The rows come from 4 hidden closed curves, with some noise, and rows from the same curve form a group. Each curve winds through 6 dimensions. The rows are also pushed far along 4 directions, which tell nothing about the answers.
(in the rows, 128 means zero)
Some rows, each with its group after it:
[136 129 122 104 105 188 169 117 125 119 186  91 141 177 189 128 113  99
 125]
(2)
[106 136 134 136 128 166 136 109 117 126 142 105 109 156 160 145 123 132
  85]
(3)
[139 112 123  84 125 136 132 152 120  89 123 152 119 118 111 103 134 171
 132]
(0)
[163 121 174 112 111 106 107 119 147 137 142 126 103 145 145  99 106  93
 145]
(3)
[151 120 140 125 123  77  94 124 145 168 130 118 101 119 131 116 100  71
 144]
(1)
[159 134 113 128 165 122 154 135 163 129 141 107 178 128 131 118 129  60
 158]
(0)
[171 105 142 117 154  57  93 125 152 142 137 107 109 121 130  98 128  67
 168]
(1)
[128 135 132 132 134 128 140 124 127 129  97 142 151 117 107 125 124 113
 140]
(3)
[153 145 147 122  97 146 141 126 150 140 152 113 124 163 167 129  97  82
 103]
(3)
[118 120 130 118 134 179 137 110 136  90 145 135 134 136 132 111 136 159
 144]
(2)
[106 128 123 121 151 129 128 106 120 112  98 145 136  92 112 102 144 161
 159]
(1)
[160 113 146  99 146  98 127 108 133  94  98 143 153 101  99  69 139  99
 210]
(1)
[129 105 123 156 151 107 122 125 146 170 123 108 164 131 128 149 112  32
 126]
(3)
[103 169 123 138 121 154 136 116 117 132 105 134 105 117 127 140 123 165
  90]
(3)
[136 129 118 119 144 169 169 117 134 113 162 103 171 148 149 121 143 107
 159]
(2)
[168 155 137 117 133 141 154 121 144 114 130 108 142 142 132 107 116  79
 149]
(3)
[136 131 120 110 138 133 154 143 128  99  97 163 168 103  91 107 134 148
 161]
(0)
[100 124 130 162 138  67  78 131 112 165  87 135  90 104 107 157 137 134
  89]
(0)
[104 165 142 155 103 103 101 124 114 152  88 152  90 112 116 146 118 162
  89]
(1)
[143 144 134  94 123 113 120 128 112  93 130 127  84 123 144  92 139 172
 133]
(0)
[140 149 136 134 115  93 114 148 114 160 124 121  94 129 137 140 109 124
 108]
(0)
[139 119 140 137 132 162 151 121 145 118 149 127 166 149 120 129 130 124
 160]
(3)
[121 114 125 131 128  49  82 124 114 184 116 111  85 102 142 134 126  90
 112]
(2)
[156  97 142  98 130  60  75 120 131 159 144 100  60 122 154  99 104  73
 138]
(1)
[138 113 125 109 110 102 116 140 125 115 110 149 122 118 120 117 127 125
 123]
(2)
[137 152 131 115 142  93 102 140 107 129 112 122  60 106 113 120 128 172
 114]
(3)
[163 110 140  86 103  90  94 142 134 114 135 138  82 124 134  92 113 124
 136]
(2)
[ 87 137 126 176 116 156 115  90 140 175 142 104 115 148 162 166 108  95
  83]
(1)
[136 114 125  98 149  83 122 115 116 114  94 136 136  87 116  87 149 109
 173]
(2)
[139 132 124 137 162 144 180 109 143  91  86 140 236 122 104 113 152  58
 180]
(1)
[165 136 128 120 133  98 128 131 166 151 127 115 141 124 140 112 103  40
 137]
(3)
[150 103 148 135 136 103 108 115 140 163 161  90 118 153 155 127 106  52
 147]
(1)
[ 86 116 139 135 102 149 113 125 116 148 129 148 104 133 144 144 117 184
  83]
(3)
[107 125 101 157 174 113 135 125 146 130  85 138 181  93  92 140 156 100
 132]
(0)
[143 125 146 122 120 123 129 136 112 117 141 130 122 140 121 122 131 159
 156]
(0)
[ 99 125 104 151 124 129 136 111 126 165 136 110 145 128 149 159 132  96
 108]
(2)
[135 108 108 109 134 155 176 126 123  82 127 129 195 140 132 124 155 100
 151]
(2)
[150 152 145 113 123 138 134 119 134  79 134 133 117 139 140  93 139 161
 149]
(1)
[ 85 136 113 132 140 179 151 121 103 109 132 126 132 131 137 145 153 187
 104]
(2)
[107 139 114 101 102 131 129 147  85 125 138 138  82 117 142 133 138 227
 104]
(2)
[132 125 134 134 137  98  96 140 124 162 158  97  76 140 153 138 115 126
 109]
(0)
[132 128 107 128 124 180 192 145 137  93 127 147 208 143 113 138 137 130
 133]
(3)
[113 123 120 150 158  72  88 127 140 165  93 130 112  89 109 137 133  98
 108]
(0)
[118 122 120 145 118 168 172 125 124  92  98 159 207 135  92 147 147 123
 142]
(0)
[198 124 134  97 149  83 128 144 164 104 143 125 142 116 112  76 135  94
 200]
(0)
[139 134 133 147 115 142 145 128 134 130 140 109 146 165 150 154 119  84
 104]
(1)
[143 108 134  98 126 109 112 120 136  96 113 159 128 101 105  81 136 146
 180]
(2)
[113 142 138 127 115 134 105 130 118 139 151 131  71 125 139 122 122 212
 122]
(1)

New rows. What belongs after each?
[114  99 120 136 135 111 118 115 122 136 127 120 138 124 131 135 143 109
 140]
(2)
[ 85 138 113 111 114 155 147 130  78 107 105 151 119 113 126 134 144 214
 103]
(2)
[ 92 119 112 174 161  90  98 129 122 184  97 112 115 110 114 175 125  90
  83]
(3)
[123  95 125 125 152 125 147 117 115 104 111 140 185 117 101 120 159 118
 181]
(2)
[124 126 135 155 141 141 156 123 142 117  97 154 201 123  82 140 147 121
 160]
(3)
[107 117 112 120 105  77 103 142  98 149  93 145  93 102 124 137 133 148
  90]
(2)
[136 148 148 144 125 115 119 117 131 141 131 106 115 149 161 134 116  82
 104]
(1)
[103 117 112 132 133 123 132 149 116 122  81 162 150 103  91 147 137 140
  98]
(0)
[135 108 125 122 123  68 102 141 126 132  79 154 129  99  98 122 132  94
 123]
(2)
[ 80 122 107 169 129 171 158 133 110 138 104 139 179 139 113 189 132 124
  81]
(0)
[159 148 152  99 134 133 140 129 125  73 134 137 124 132 132  81 143 170
 171]
(1)
[131 112 130 128 125  89 109 129 125 177 120 115 115 121 135 134 102  71
 121]
(1)
[106 115 129 154 109 129  96 117 133 175 158 110  93 143 154 158 109 117
  95]
(2)
[110 146 131 155 109 202 175 123 139 112 134 147 182 151 113 153 134 167
 123]
(3)
[145 117 142  88 149 126 111 117 125 101 153 111  90 127 145  84 138 146
 158]
(2)
[114 120 131 114 119 114 112 110 112 141 121 130 104 110 137 115 125 133
 140]
(2)
[159 117 140  82 144 104 109 144 127  86 149 127  80 122 133  80 148 188
 151]
(3)
[139 134 129  91 106 119 121 142 103 139 170 106  68 136 168 116 121 168
 118]
(2)
[146 139 149  98 131  88  82 117 137 141 135 110  44 114 160  89 109 125
 118]
(3)
[136 158 111 114 129 153 155 137 131 103 147 121 128 132 148 115 133 164
 124]
(0)
[ 99 124  97 161 166 137 142 126 127 138 107 118 165 119 110 163 143 113
 109]
(3)
[138 108 154 103  88 141  89 133 126 143 181 118  54 156 157 120  92 156
 113]
(0)
[146 139 146 104 130 120 126 121 126 118 131 125 112 127 145  95 118 126
 150]
(1)
[125 130 135 157  97 133 131 129 129 163 123 126 144 153 132 171 101  72
  96]
(0)
[148 140 122 120 109 159 155 126 150  98 141 133 157 143 131 118 131 118
 139]
(0)
[ 99 106 113 141 137 109 108 143 135 153  77 165 144  88  81 149 126 117
 101]
(0)
[134 119 125  90  99  83  94 136 102 149 155 111  52 122 170 111 121 154
 110]
(2)
[ 87 123 103 144 153 143 134 124 114 131 101 125 142 117 125 154 136 136
  89]
(3)
[110 149 100 163 142 160 156 131 146 157 138 111 165 137 141 164 118 102
  99]
(0)
[162 112 120  94 119 171 161 153 149  95 167 125 159 158 137 112 117 114
 140]
(0)
[163 124 144 101 133  81  98 119 148 125 115 134 104 101 122  81 119  88
 166]
(0)
[154 142 153 120 104 107  88 133 132 163 189  96  43 150 171 117  92 145
 126]
(0)
[148 145 124 141 112 158 171 136 137 129 148 113 175 163 142 149 114  82
 130]
(0)
[120 126 123 132 124 173 148 121 140 134 145 121 152 144 142 137 109  98
 123]
(0)
[109 160 131 133 127 174 159 126 117  91 125 155 150 122 112 118 150 223
 145]
(1)
[186 137 128 105 161 100 147 144 138  98 119 115 149 122 101 100 139  90
 174]
(3)
[152 135 133  92 140 149 140 110 153  90 156 112 120 134 158  77 132 127
 153]
(3)
[ 90 133 122 138 135 212 179 109 111  88 123 135 179 149 127 140 145 166
 123]
(3)
[141 128 114 110 142 148 150 112 145 108 150  99 146 140 165 113 135  81
 130]
(2)
[120 114 126 114 121 112 108 124 118 139 126 133  94 112 125 116 123 158
 136]
(1)
[108 130  98 132 116 214 188 154 132  99 148 149 190 149 113 156 134 183
 111]
(0)
[126 126 126 125 115 157 133 147 126 107 141 141 123 139 118 137 133 182
 112]
(2)
[130 107 116 118 140 139 148 109 126 105 120 115 159 138 138 120 136  82
 136]
(1)
[118 132 133 143 144 170 141 116 141 120 130 130 158 134 113 132 131 126
 141]
(2)
[100 154 106 122 119 152 148 130 117 117 107 142 130 110 132 134 139 164
  92]
(2)
[122 116 129 114 123 154 136 133 114 105 135 130 129 141 131 126 128 144
 121]
(0)
[ 90 165 142 146 106 145 119 124  99 132 121 136  81 134 148 146 123 202
  75]
(1)
[106 139 126 129 119 121 113 129 103 165 145 107  81 126 158 146 120 151
  97]
(2)
[136 106 130 154 142  93 102 121 159 156 120 122 149 121 113 137 130  54
 137]
(2)
[ 98 156 131 141  99 158 111 134 126 154 134 143  81 126 129 149 104 185
  78]
(2)
[146 107 137 111 130 116 126 118 133 119 130 135 147 120 116 102 129 103
 184]
(2)
[177 123 142  82 121 106 122 144 143 111 133 137 117 120 123  78 110 106
 169]
(0)
[ 99 163 114 159 106 156 144 112 133 146 117 122 134 140 157 160 113 109
  68]
(1)
[115 136 117 103 145 160 141 132 115  87 156 128 108 125 145 106 153 229
 134]
(1)
[147 144 126 155 124 102 118 132 163 176 141 108 129 133 139 145 104  57
 116]
(0)
[101 153  96 147 143 149 157 131 132 120 101 141 162 109 119 147 145 146
 101]
(0)
[145 117 119 125 162  76 112 130 140 147 106 101 125 119 139 123 124  40
 113]
(3)
[146 111 133 119 116 156 148 121 140 111 152 130 166 143 124 115 124 111
 175]
(2)
[120 112 125 151 134 115 146 137 140 140  86 151 197 121  99 151 132  77
 120]
(3)
[119 113 126 111 146  95 101 108 125 116  98 143 115  89 114  93 145 129
 154]
(2)
[136 109 127 116 145 101 127 113 120 111  96 123 144 121 126 113 139  74
 139]
(1)
[106 115 136 142 113 162 131 112 150 153 155 119 139 157 167 144 110  99
  96]
(3)
[118 134 113 147 138 107 133 147 138 139  87 157 155 100  88 143 140 141
 117]
(3)
[ 90 144 107 142 116 196 186 133 102 100 115 149 182 141 118 160 143 186
 106]
(1)
